The groups are shells around one centre, one inside the other: the same stretched ball of 5 dimensions in 10 sizes.
Known rows, each followed by its group:
63 -79 -112 -258 67 -305 -56 20 -115 -11
(6)
181 133 74 -22 80 194 172 104 110 160
(9)
6 -87 -223 -102 62 60 -128 -18 25 -34
(9)
211 154 64 -35 149 231 273 198 146 208
(6)
-79 241 264 -46 -41 -281 -265 60 -199 -197
(3)
-205 -76 -164 181 42 111 -112 80 46 24
(4)
-16 10 57 -229 -5 -497 -178 6 -238 -107
(1)
-120 -170 -25 14 -116 -386 -128 -128 -164 63
(1)
-39 -102 -67 49 -16 -84 9 -18 -13 128
(9)
10 137 30 142 100 295 101 183 140 116
(0)
-18 -371 -382 -189 -22 -258 -140 -198 -77 48
(6)
-239 -433 -403 100 -64 -167 -157 -163 -36 108
(5)
-260 -235 -179 -27 -54 -463 -280 -66 -211 -79
(6)
45 -288 -279 -68 32 -88 116 -63 35 233
(3)
257 175 34 -299 157 6 69 143 10 -9
(6)
6 -209 -186 -152 -5 -277 -59 -86 -91 68
(8)
300 93 26 -113 128 204 314 119 149 257
(3)
27 68 65 -157 -12 -244 -168 -17 -137 -96
(8)
-105 -244 -336 -129 41 -168 -199 -58 -65 -51
(7)
-43 -332 -352 -74 23 -137 -18 -87 -4 137
(0)
24 -391 -490 -196 25 -57 -110 -189 21 64
(5)
-39 -54 -200 -11 85 132 -88 53 60 -5
(9)
75 -117 -163 -51 -6 78 -22 -101 52 96
(2)
-77 -340 -367 -66 46 -164 -11 -45 -12 136
(4)
-120 -9 73 -23 -48 -373 -160 6 -183 -39
(8)
-30 322 285 60 78 -24 -16 255 -46 -43
(2)
96 216 193 -149 75 -180 -1 155 -93 -31
(8)
-163 -295 -304 133 3 -6 -19 -39 43 166
(4)
37 230 297 119 -10 -2 86 123 -11 112
(4)
223 20 57 -269 18 -247 63 -31 -86 81
(3)
285 103 -10 -353 147 -77 93 98 -12 25
(1)
17 -133 -44 -150 -16 -396 -16 -39 -146 81
(5)
4 103 157 9 -54 -134 -85 -13 -84 7
(0)
-122 -263 -302 -115 59 -285 -107 4 -92 20
(5)
72 -35 -40 -13 -10 38 17 -48 31 111
(7)
58 -252 -271 -101 18 -64 35 -98 24 160
(0)
356 465 345 -261 149 101 125 226 20 -31
(1)
264 384 235 -62 162 333 192 252 142 75
(7)
247 219 41 -255 160 124 40 149 46 -37
(2)
-48 -312 -362 -250 0 -324 -234 -160 -130 -66
(4)
210 15 -129 -149 111 216 94 35 124 102
(9)
-126 219 186 141 -10 30 -178 107 -47 -98
(5)
209 141 5 -163 164 127 152 177 82 90
(8)
-144 -109 -142 -63 48 -269 -147 63 -115 -43
(2)
105 -18 -152 -215 71 2 -113 -19 -7 -61
(7)
-46 -94 -205 80 106 178 69 110 117 139
(2)
-248 -226 -265 60 3 -168 -216 -14 -73 -31
(0)
56 -315 -447 -95 121 121 106 -13 132 200
(3)
-233 -160 -207 -17 -43 -224 -370 -89 -138 -168
(1)
76 47 35 -18 -15 39 -21 -29 11 58
(7)

New rows. What belongs after each?
244 447 466 -144 53 -91 96 188 -72 0
(1)
259 315 316 -235 68 -160 91 139 -81 9
(5)
-128 -215 -286 20 1 -10 -166 -75 3 8
(9)
-38 -8 54 -142 -18 -419 -133 6 -196 -47
(0)
-136 55 173 164 -83 -189 -71 22 -99 60
(5)
-183 -161 -289 102 99 88 -74 102 60 42
(3)
-166 -213 -328 128 51 153 -86 10 90 72
(4)
-120 65 36 -71 -34 -237 -324 -18 -167 -202
(1)
-275 -197 -203 22 -78 -282 -386 -121 -164 -152
(1)
19 98 68 -218 41 -323 -164 64 -172 -132
(6)
111 45 -66 -3 61 259 44 29 123 93
(8)
148 151 -71 3 186 450 147 205 217 103
(4)
141 48 38 -52 50 30 138 58 43 158
(9)
95 -230 -371 -136 52 151 -37 -118 100 82
(4)
190 41 17 -295 32 -217 -42 -31 -95 -17
(6)
193 131 -105 -44 158 489 96 120 225 72
(1)
259 91 59 -113 52 124 177 23 85 173
(4)
73 25 27 -218 17 -293 -93 -2 -137 -43
(8)
99 -97 -175 -262 43 -161 -115 -65 -65 -40
(7)
29 -341 -438 -118 89 9 55 -51 76 172
(5)
98 56 61 -2 72 2 188 129 42 193
(6)
-45 216 303 -72 -26 -403 -140 101 -223 -101
(5)
20 -264 -425 -219 97 -31 -117 -61 16 -7
(4)
-107 -94 -205 105 67 160 -49 62 83 63
(7)
-175 80 194 199 -53 -205 -47 94 -105 65
(1)
-194 -91 39 82 -88 -375 -148 -32 -173 23
(6)
70 9 -156 -145 97 97 -91 37 36 -50
(8)
-163 7 64 -19 -23 -388 -185 50 -195 -74
(0)
-30 -61 -91 -100 -32 -150 -211 -91 -90 -78
(7)
-8 86 -20 -116 52 -59 -186 50 -62 -130
(7)
312 323 306 -160 102 31 235 183 27 128
(5)
-110 -260 -269 -230 -22 -450 -291 -131 -203 -116
(5)
-59 -91 -14 61 -58 -152 -35 -54 -54 107
(0)
1 39 80 -96 -39 -258 -135 -33 -134 -40
(9)
171 -111 -180 -115 59 113 114 -40 96 173
(0)
47 -368 -500 -255 56 -73 -122 -159 9 28
(1)
-199 -236 -313 -17 28 -151 -222 -27 -64 -52
(0)
-62 255 182 -53 64 -140 -178 179 -117 -171
(5)
-246 -229 -244 15 -23 -262 -262 -53 -123 -66
(7)
-13 138 143 -17 -41 -106 -168 -6 -91 -80
(2)
70 366 243 162 125 381 132 285 150 75
(5)
-221 -340 -415 -85 31 -267 -256 -60 -106 -66
(1)
193 -83 -187 -193 82 85 68 -28 74 109
(8)
139 -10 -96 -250 46 -91 -95 -41 -44 -45
(7)
-101 -162 -101 53 -18 -195 -5 -7 -54 131
(0)
54 -420 -539 -178 74 18 8 -134 81 154
(3)
33 96 75 64 69 65 122 149 49 139
(9)
97 485 452 116 62 193 80 262 38 13
(5)
-73 -119 -226 -70 34 -34 -190 -32 -24 -63
(9)
-215 -430 -529 -95 26 -211 -266 -122 -70 -46
(3)
170 347 237 82 100 383 151 204 157 98
(6)
223 101 106 -185 83 -111 185 103 -13 146
(5)
314 315 163 -198 141 231 122 159 95 23
(0)
-45 -270 -248 16 -30 -79 -14 -116 8 157
(2)
99 24 -42 -202 19 -106 -132 -46 -64 -66
(7)
91 -206 -275 -194 66 -86 13 -49 7 97
(8)
-110 55 -57 32 25 55 -226 37 -19 -120
(4)
-8 -323 -479 -130 52 81 -133 -133 67 27
(5)
-88 -53 -136 38 83 20 -28 108 23 48
(9)
-96 -108 -112 -93 -60 -250 -278 -120 -140 -109
(2)
184 -141 -275 -344 109 -82 -21 -40 -3 15
(5)
116 -4 -47 -200 110 -174 84 109 -41 78
(4)
-117 -29 -13 202 -38 77 -39 3 34 104
(4)
367 150 -27 -247 165 285 201 99 157 119
(4)
6 -44 -241 -36 108 243 -81 48 108 -13
(6)
-233 -126 -137 77 26 -206 -146 73 -88 -9
(6)
188 -173 -271 -171 49 132 55 -110 101 137
(5)
234 97 92 -302 75 -239 78 61 -88 47
(1)
214 -75 -264 -265 178 121 106 71 101 91
(5)
-147 -319 -373 -105 4 -230 -229 -111 -88 -40
(7)
-285 -310 -195 67 -93 -451 -212 -105 -185 27
(5)
69 -76 -46 -110 32 -196 71 17 -50 130
(0)
-61 -119 -190 -187 -10 -231 -303 -105 -133 -160
(5)
